The rows are grouped in 4 ways, from coarse to fine. Each group lies inside one group of the grouping before and may be the whole of it. The rows also spread widely along 13 directions, which tell nothing about the answers.
(in the rows, 128 means zero)
Some rows, each with its group in each grouping after it:
[138 144 119 149 153 100 129 101 186 149 155 143 160 118 118 120  54 135
 116  97 115 117 130 162 127 141 136 114 178]	Z356 Kizil fimov Z734
[ 36 127 132 154  80 151  98 153 122 117 165  97  41 125 154 101 220 119
 115 118 117 106 170 134 151 133  82 179 153]	Z461 nof zelu Z14
[118 154 158 146 187 139 148 115 137 128 156 156 154 176 142  95 177 109
 120 173  93  79 114 182 123 188 140 108 174]	Z356 Kizil dig Z309
[ 87 155 202 158 103 171 137 141 176 116 157 112  95 119 167 107 182 100
 121 133 109 146  95 118 112 127 112 181 199]	Z356 Kizil fimov Z497
[162 145 105 122 121 112 130 100  76 152 101 163 187 186 100 125 148 113
 124 208 144 113 111 117 154 124 146  88 169]	Z461 nibu Mena Z328
[118 137 148 166 144 105 141 129 155 115 145 120 145 133 102 120 128 100
 138 129 108 123 141 163 137 145 134 127 159]	Z461 Feb vuka Z883
[121 190 138 186 130  91 119 156 109 125 143 166 158 125 127 111 122  91
 111 148 177 133 103 159 117  99 136 116 148]	Z673 tor ganu Z151
[116 161 157 122 119 153 132 129  99 140 108  89  84 124 180 100 176 121
 153 168 132 118 112 137  89 150 161 155 115]	Z673 Duf vuke Z721
[113 132 131 131 120 114 128 104 128 153 127 141 166 119 123 124  75 145
 108 127 171 123  94 154 131 109 110 100 163]	Z974 Saged lilup Z588
[ 88  94 203 172 102 107 182 132 184  84 117  49 150 109  68 135  81  73
 169  81 102 174 138 169 170 132 132 141 127]	Z974 Saged lilup Z263
[135 101 115 148 109 133 119 187 137 116 169 151 137 163 136 128 179 166
  95 113 124  99 176 109 149 135 105 112 144]	Z673 tena temum Z671
[ 91 121 176 142 190 155 212  95 197 100 162 120 136  94 133 122 152 166
  89 131 108 131 108 124  92 163 109 130 104]	Z974 Fel vis Z409
[134 107 113 116 124 119 123  99  91 153 111 129 125 162 135 112 135 146
 123 156 128  76 132 155 154 154 130 101 123]	Z461 Zik ziz Z616
[203 133  79 162 174  98 135 109  82 119 124 198 178 171  72 132 129 111
 121 207 115  99 128 154  95 149 145  81 137]	Z461 Feb vuka Z966
[128 141  93  89  74 108 101 130  84 191  96 102 156 177 197  91 199 174
 101 171 184  73 135 103 204 122 151 109 143]	Z461 nof zelu Z640
[114 143 156 163 146 138 132 136 101 113 139 181 105 138 114 120 108  97
 141 118 125 109 131 145 109 124 126 120 101]	Z673 tor dur Z362
[165 158 164 185 138 149 144 146 177  87 154 156 119 109  86 140 121  74
 158 135  70 171 136  97  66 127 145 169 177]	Z356 Kazal dak Z72
[136 181  96 133 148 107 150  86 147 152 112 140 162 169  93 111 150  88
 154 167  88 112 167  82 170 152 179 128 164]	Z356 Kazal dak Z725
[151 184 153 116 153 111 163  84 156 164  89 125 130 109 201  80 117 130
 138 119 125  82 122  75 148 116 204 138  79]	Z461 Zik gegu Z456
[126 149 159 182  99  89 123 162 181 127 148 143 146 128 144 109  75  89
 128  56 136 101 140 135 182  81 144 126 174]	Z673 Duf vuke Z196
[133 140 159 151  85 137 123 123  99 137 108 119  87 125 147 117 111  99
 152 137 136 126  98 145 102 111 139 146 129]	Z673 tor muke Z513
[167 161 121 159  35 106  97 155  92 150  85 135  87 133 138 111  90  70
 175  99 145 129 150  77 152  56 176 160 114]	Z673 tor muke Z968
[133  72 108 161  94 136 183  41 169 113 112  89  80 145 104 117 152 113
 121 154  44 103 125 116 150 155 126 148 149]	Z356 sesup dufid Z170
[153 119 157  83 130 179 129 155 136 151 142 138 133 137 175 136 136 207
 118 137 141 122 116  90  78 149 120 108 142]	Z673 Duf Padog Z273
[163 172 129 127 173 137 123  88  92 158 111 214 113 169 153  95 130  94
 145 161  96  44 122 105 132 125 165 113 132]	Z461 Zik Tav Z161
[190 119 126 152  94 111 125 146 109 123 105 107 127 138 142 108 131 120
 142 146 127 128 130 146 108 137 171 141 106]	Z356 Kizil dig Z887
[144 135 196 147 107 135 146 192 127  85 127 113 190 123  84 153 146 112
 142 156 155 217 115 110 105 111 126 127 145]	Z461 nibu Mena Z879
[160 104 124 155  90 104 110 170  75 115 104 131 123 147 136 112 134 115
 135 130 146 100 149 151 156 113 149 120  88]	Z461 nof lub Z371
[ 70 137 205 120 147 107 177  96 146 137 104  24 185 128 126 116 113 120
 152 152 152 153  79 226 151 187 150 116 145]	Z974 Fel vis Z409
[ 76 211  78 138 158  94 128  52 158 172 143 142 150  90 118 115 100 138
  94 153 166 145 112 124 103 126 136 130 181]	Z356 Kazal dak Z72
[136 175  78 135 124  93 110 154 187 155 161 113 146 126 136 110 159 148
 124 113 106 112 203  82 157 133 151 144 182]	Z461 nof lub Z371
[155  79 113 121 122 173 152  63 129 138 118 193  76 154 125 120 103 146
 119 118  71  79 139  65 125 123 117 123 103]	Z356 Kizil dig Z309
[117 112 142 167 159 132 186  97 125  90 126 157 137 138  81 122 147  93
 119 160  98 113 124 132 126 137 120 114 106]	Z974 Saged lilup Z263
[ 55  77 133  93 126 173 129 105 113 135 139 110  74 162 103 132 174 162
 137 134  84  97 179 123 158 183  78 125 124]	Z461 Zik Tav Z161
[134 122  39  80 139 148 135  59  85 194 107 173  83 182 175  83 192 176
 106 175  95   5 170  73 155 155 148 106 100]	Z974 Saged lilup Z263
[ 96 131 105 120 162 129 161  60 137 143 111  91  66  94 152  93 115 157
 139 119  98 102 151 151  96 180 164 147  52]	Z356 sesup dufid Z170
[192  79 123 152 100 122 167  56 158 125 101 143 125 108 104 143  55 140
 112 126 106 130  90  90 109  92 127 122 128]	Z461 Feb vuka Z883
[126 139 106 148 102  91 134  94 129 142 120 103 184 159 107 124 155 117
 102 187 147 126 103 141 173 125 119 107 204]	Z461 nof zelu Z14
[215 121 129 177  63 110 117 197  97 106 123 146 195 194  64 155 151  85
 143 189 132 162 124 116 136 107 131 105 201]	Z673 tor muke Z968
[146 130  43 175  99 105 119  83 144 137 145 151  96 158  56 128 130  83
 133 153  55 100 177 105 142 129 116 147 213]	Z974 Fel vis Z409
[160 151 110  85 125 164  98 125 163 179 150 170 108 128 158 130 123 189
 125 118 101 105 155  37 101 121 119 139 185]	Z461 Zik Tav Z161
[ 86 144 151 145 130 154 127 144 169 117 176 152 130  91 118 141 124 158
  96 114 149 172 125 110  83 123  89 144 170]	Z356 Kazal dak Z72
[103 206 147  99 204 173 169  87 122 130 120 128 127 118 113 125 193 123
 159 212 102 165 125  72  56 168 148 150 118]	Z461 nof zelu Z14
[116 186 131 140 142 150 121 160 123 139 159 178 108 156 163 101 202 123
 122 147 120  90 156  83 119 131 138 138 140]	Z673 tor dur Z362
[ 96 181 124 127 152 137 100 146  88 157 138 140  88 178 152  83 187  87
 172 155  93  62 176 164 140 177 160 146 154]	Z974 Fel vis Z409

New rows. What belongs after each?
[178 130  88 143 106 109 134  74  85 139  73 154 107 131 103 122  88  96
 151 154 114 111 130  89 131  94 162 130  96]	Z461 nof lub Z371
[ 80 123 117 154 118 139 148  90 126 124 136 140  82 126 122 107 160 108
 110 142 106  95 132 124 132 124 106 143 138]	Z974 Saged lilup Z263
[108 127 126 151 127 119 148 151 163 113 155 107 131 133 115 126 158 139
 122 110 111 131 177 111 143 145 128 134 129]	Z673 tena temum Z671
[168 120 140 131 132 151 149 112 130 118 119 157 148 143  46 171  69 119
 168 146  97 176 130  88  85 130 120 112 143]	Z673 tor dur Z362
[111  84  94 148 123 129 141 114 141 126 152 120  79 153 157  90 185 153
  96 121  80  51 179 155 160 178 125 133 103]	Z356 Kizil fimov Z734
[131 113 162 158  60 126 125 185  91 125 127 138 134 161 184 104 191 136
  88 140 185  95 106 130 167  94 119 114 119]	Z673 tor muke Z513
[ 75 124 130 197 131 109 167  63 156  92 132 138 108 123  44 128  97  47
 137 120  80 137 143 143 161 129 117 147 144]	Z356 Kazal dak Z725
[106  61 154 147 103 126 153 112 145 110 131  99 125 127 134 126 119 155
  96 105 131 104 117 161 167 133  95 112 113]	Z461 nof zelu Z14
[107 159 135 161 138 114 141  96 166 141 139 108  86 112 157  85 124  88
 145 113  81  76 136 166 125 146 159 159 156]	Z974 Saged lilup Z263
[167 161 162 146  99 146 141 157 103 105 108 100 164 128 130 132 202 123
 124 231 159 207  66 116  56 132 143 147 168]	Z356 sesup dufid Z170
[ 76 202 195 107 116 116 103 157  78 164  86  88 147 142 178  93 143  86
 181 142 187 131 114 159 171 122 179 138 132]	Z461 nof lub Z371
[ 93 106 173 165 107 116 128 163 148  85 142  94 130 114  64 146 101 101
 154  96 112 175 165 153 141 137 102 140 137]	Z461 Zik gegu Z456
[162 138 130 118 122 137 123 114 140 158 123 157 135 142 153 111  99 147
 127 120 123 109 125 102 119 123 149 124 146]	Z356 Kizil dig Z309
[102  90 115 179  88 134 117  97  74  98 122 181  65 151  78 126 134  74
 118 145 101  97 139 124 152 100  82 135 129]	Z461 Zik gegu Z456
[ 60 157 162 193 114 116 157 148 149  80 161 101 140 119  93 128 192  83
 101 164 149 179 112 141 122 124  97 142 174]	Z673 Duf Padog Z273
[148 149 151 153 140 112 141 136 132 115 120 151 125  96 123 115  76 108
 151  93 126 136 147 121 111 103 165 134  80]	Z461 nibu Mena Z879
[ 97 105 158 134 103 174 151  69 133 126 127 134 107 134  97 151 115 120
 120 163 115 147  74 107 105 118  77 128 196]	Z673 Duf vuke Z721
[ 82  98 132 104  79 152 130  99 141 155 126  95  98 139 150 116 146 169
 110 119 135 123 132 107 155 137 104 142 141]	Z356 Kizil dig Z887
[168  66 173 134  78 167 135 155 102 108 105 125 101 129 129 136 104 133
 152 122 119 130 114 126 100 116 119 135 104]	Z974 Saged lilup Z588
[155 108 132 137 134 131 137  84 117 141 116 140 102 124 171 103 105 141
 115 132 117  67 102 156 118 133 140 121 109]	Z461 nof zelu Z640
[148 201  58 111 108  89  99 130 146 197 125  92 131 130 188  88 157 160
 128 142 145  93 169  94 134 134 188 141 164]	Z673 Duf vuke Z721
[135 154  89 138 153 104 146 102 175 154 160 123 147 120 189  89 187 180
  65 150 129  67 132 121 137 146 140 122 151]	Z461 nof zelu Z640
[136  89 130 152 119 119 130 139  64 105 107 127  90 151 141 101 174 122
 125 152 122  73 148 170 144 149 138 120  52]	Z461 Zik Tav Z161
[132 191 113 178 153 103 147  47 151 142 128 120 113 127 134  92 143  62
 136 191  81  96  93 175 101 164 175 154 203]	Z356 Kazal dak Z72
[175 143 102 117 152 118 132  85 141 156 113 167 170 131  86 143  43 140
 147 133 118 137 135 104 109 137 155 106 148]	Z356 Kazal dak Z725
[132 103 137 135 103 141 140 102 114 125 122 132 130 167 102 129 151 111
 132 169  97 114 121 128 148 137 116 117 174]	Z461 nibu Mena Z879
[136 160  95 135  97  91 114  81 122 173 118 122 153 148 134 107 123 114
 117 166 140 103 109 142 159 117 147 118 206]	Z461 nibu Mena Z328
[ 80 182 117 101  94 112 104 166 120 156 121  81 166 115 119 124 152 162
 132 137 203 210 162  90 127 122 138 145 128]	Z356 Kizil dig Z887
[ 73 168 116 135 127 117 125  65 163 158 140  93 103  95 131 113 112 121
 126 130 119 128 120 141 123 133 120 156 186]	Z461 nof zelu Z640
[ 65 123 151 119 131 166 183  46 168 133 116 102  78 140 114 108 154 109
 146 128  63 121 147  77 156 155 129 157 121]	Z356 Kizil dig Z309
[113 138 133 140 117 135 133  89 138 136 125 130 104 172 107 114 163  81
 153 158  61  89 151 103 172 147 130 141 189]	Z461 Zik gegu Z456
[133 116 100 118 148 113 169  53 157 145 101  68  83  76 147 106  91 165
 141 108  96 108 155 124 108 158 170 149  44]	Z461 nof zelu Z640
[204 154 139 148  67 115 113 162 135 152 115 125 146 143 152 123 108 117
 147 134 139 131 111 100 120  94 164 135 176]	Z673 tor muke Z968
[ 50 198 124 127 146 123 109  93 111 161 126 127  97 109 119 111  88  96
 160 121 148 133 137 149 113 128 137 142 147]	Z673 Duf vuke Z721
[115 137 188 120 157 161 165  66 134 140 106 155 139 132 146 118  89 125
 130 145 129 122  56 137 112 133 134 112 143]	Z356 sesup dufid Z170
[120 146 127 138 122 136 139 105 172 135 135 119 100 116 113 119 113 113
 149 113  84 142 159  97 119 137 142 161 147]	Z356 Kizil fimov Z734
[128 130  73 118  62 101 100 105 147 170 111  63 111 115 114 127  97 150
 149 119 123 151 172 114 139 142 150 158 165]	Z356 Kazal dak Z725
[143 147  81 114 152 141 127  89  84 146 113 175 123 159  92 122 139 131
 136 183 110 122 151 100  94 153 140 116 116]	Z356 Kizil dig Z309
[181 111 124 124 120 155 156  79 117 143  93 173 108 139 129 119  98 123
 142 142  96  90 113  72 114 105 146 124 110]	Z974 Saged lilup Z588
[156 174  61 123 104 107 101  95  93 185 101 136 114 182 126  98 149  95
 162 179  99  76 160 109 156 138 173 137 184]	Z974 Fel vis Z409
[108 149 129 143 139  86 136 114 159 121 127  63 164 102  55 146  80 114
 164 135 114 188 157 165 116 165 137 132 155]	Z461 Zik gegu Z456
[167 126 171 164 117 115 144 126 164 119 117 124 142 123 109 132  39  85
 169  89 103 132 116 143 130 111 157 127 157]	Z673 Duf vuke Z721
[135 141 108 129 105 112 127 127 115 142 106  80 122 141  99 122 131 113
 170 151 110 142 163 136 129 154 157 145 136]	Z974 Fel vis Z409
[150 106 157 171 113 150 144  97 115 102 116 174  83 146  91 136  78  64
 159 128  79 110 109 122 111 110 125 128 142]	Z673 Duf Padog Z273
[186  63 126 142 106 126 130 144 103 106 111 157 148 152  68 158  78 138
 146 124 119 136 151 120 125 121 120  99 103]	Z461 Feb vuka Z966
[ 67 126 188 129 142 179 144 151  93 107 140 152 108 132 137 118 181 126
 121 152 143 124 111 140 101 138  94 129 114]	Z974 Saged lilup Z263
[ 87 162 132 134  86 119 130 159 143 146 144 104 135 118 156 115 175 159
  99 126 178 148 142  91 141 106 120 137 135]	Z673 tor muke Z513
[185 171 142 168 153  98 140 102 144 124 117 144 157 106  99 130  65  85
 157 151 117 151  97 146  74 118 169 133 159]	Z461 Feb vuka Z966
[149  67 106 132  97  93 145 128  69 111  67  77 128 149  87 124 110 124
 166 124 129 121 186 148 180 145 161 109  14]	Z461 nof zelu Z14
[164 132 153 138 104 112 130 168 115 130 100 122 151 126 164 103 115 135
 131 111 166 131 130 128 140 113 173 128  75]	Z356 Kizil fimov Z497
[182  81 120 176  96 127 145 131 169 100 144 153 109 131 124 127 124 127
 106  99  80  94 151  85 149  99 117 137 134]	Z461 nof zelu Z14
[130 147 138 163 151 136 124 139  93 101 143 168 134 135 100 128 156 100
 124 175 128 132 120 148  91 132 113 125 141]	Z461 nof zelu Z640
[101 159  67 137 115 107 134  84 137 160 144 129 133 138  96 128 149 144
 102 168 133 129 144 104 128 132 109 119 176]	Z673 tor muke Z513
[123 183  93  99 190 108 166  31 162 170 118 115 181 122  90 132 121 156
 121 197 116 142 115  97 107 165 144 106 169]	Z461 Zik Tav Z161
[105 130 134 125 164 145 110  85 110 155 138 201  99 151 138 111  68 118
 138  97 108  50 131 154 147 127 114 104 141]	Z461 nof zelu Z14
[130 152  79 154  64  55 104 162 154 156 137  84 183 120 133 107 130 143
  98 116 182 132 154 137 176  99 141 124 181]	Z974 Saged lilup Z588
[134 149 119 200 113 114 115 150 150 105 162 161  84  98 146 102 138  99
 107 104 113 109 149 134 105 111 136 168 135]	Z356 Kazal dak Z725
[237 112 106 177  66 109 114 186 122  95 113 133 131 125  93 136 113 109
 148 133 115 176 158  91  85 100 162 157 114]	Z356 Kizil dig Z887
